There are 4 ways to turn a row about zero (a turn may also mirror it). The second row of each pair is the first, turned, with some noise.
Known pairs, each followed by its turn:
[ 37  -1 -37  15]
[ -9 -15  42  26]  (3)

[12  7  7 48]
[-12  -5  41 -22]  (2)

[  7   9 -41  -2]
[ -9 -31   8  28]  (2)

[ 15  -4  -1 -25]
[ 20   0 -20  16]  (0)

[-5  5 38 12]
[ 11  19  32 -11]  (0)

[-11 -16   3  -6]
[ 11  -3 -13   7]  (3)

[ 6 11  3 13]
[ -6  15  -3 -12]  (0)

[-30  48   5   4]
[ 15 -40 -14 -34]  (2)

[  0  14  -5 -14]
[-11  17   1   1]  (3)

[ 11  19  -3 -39]
[ -2  -6 -31 -23]  (1)

[-18  48 -48   0]
[  2 -70  -6   3]  (2)

[-18   0  -5  12]
[-16  -9  -3 -14]  (2)

[ 12 -29  18  -6]
[ 36 -11   7  -6]  (1)

[-10  -5 -17   0]
[-14 -15  -3   7]  (0)

[ 2 25 46 19]
[ 12   3   7 -55]  (3)

[10  8 -5  4]
[ -5   7   5 -10]  (1)

[ -9   0   0 -11]
[ -3   9 -10   5]  (3)

[ 25   0  -3 -28]
[ 12   4 -20 -29]  (1)

[-48   1  -6  -5]
[-24 -17  28  23]  (0)

[ 37  16 -13  -2]
[ -5  18  -1 -37]  (1)

New pairs, each followed by its turn:
[ -3 -21  17  -2]
[-8 24 -7 -5]  (2)

[  5 -15  -4 -27]
[  9  14 -19  25]  (2)

[  1 -29 -20 -42]
[ -9  11 -31  44]  (2)

[-7 28  4 -4]
[-25 -11  -7  -7]  (1)

[ -6  36 -16  -6]
[-39   9   6  -8]  (3)

[-19   9   2  -2]
[ -3  -7 -13 -14]  (2)

[ -3   3 -31  -7]
[-10 -23  -5  19]  (2)

[ 32  15 -11  -3]
[23 -8 18 18]  (2)

[  3   5  -4 -15]
[-5 15  5  6]  (3)

[ 6 -2 -8 -3]
[ 3 -2 -6  0]  (0)

[-9 25 12 -3]
[-23 -19  -4  -4]  (1)

[ 11 -13  48  31]
[ 43 -19   6 -37]  (3)

[-8 -5 -6  3]
[-1  7  0 12]  (1)

[-41  17 -10  -9]
[ -9 -27 -32 -16]  (2)

[-19   8 -10  41]
[-30 -22  17 -28]  (2)

[ 25  10 -12 -11]
[-5 17 27 12]  (3)

[  8   0 -47 -14]
[-25   4  10  41]  (3)

[-19 -19  -5   3]
[  4 -13 -21  10]  (3)

[ -5 -10 -36  -8]
[-14 -24 -19  12]  (0)

[ 29  16 -13  10]
[ 13 -14  28  15]  (2)

[ -1   6   9 -35]
[16 10  3 29]  (0)

[ 48  -4  -1 -20]
[29 17 17 37]  (2)

[20 12 -6 -7]
[16 -9 10 11]  (2)

[-18  -7  17 -10]
[ 8 -4 22 11]  (0)

[14 -4 37  2]
[ 15 -28  18 -15]  (1)

[-16  20 -17  -7]
[-30   3  -8   0]  (3)

[-12  -1   8  29]
[-17  -1  12 -26]  (2)

[-14  -2  10 -20]
[  4 -17 -18   9]  (1)

[  5 -23   7  35]
[  3 -15  10 -40]  (0)

[ 31  13 -18 -20]
[ 11   8 -38  11]  (0)

[ 12  -4 -29  -4]
[-12   0  16  26]  (3)

[-23  -4 -10 -13]
[-11  -8 -28   2]  (2)

[-14  10  -5   2]
[-14   3   6   6]  (0)

[ 9 -6 -5 -4]
[ 3 -4 -9 -1]  (0)

[-36  18  -5  24]
[-28 -22 -23 -19]  (3)

[-36  12  -1  12]
[-27  -6   0  28]  (1)

[  3  -4 -17 -48]
[ 15 -13 -22  41]  (0)

[48  9 16  9]
[ 18   6  45 -13]  (3)

[22 -1 12  4]
[12 11 19  0]  (2)

[ 0  3 28  2]
[  2 -25  11  -5]  (1)

[ -2 -46 -11  48]
[26 29 47 28]  (1)

[-11  25 -12  40]
[-12 -32  20 -26]  (2)

[ 24 -33   5   2]
[ 28 -17 -13 -20]  (0)

[ 13   5 -21  -9]
[  2 -13   8  23]  (2)

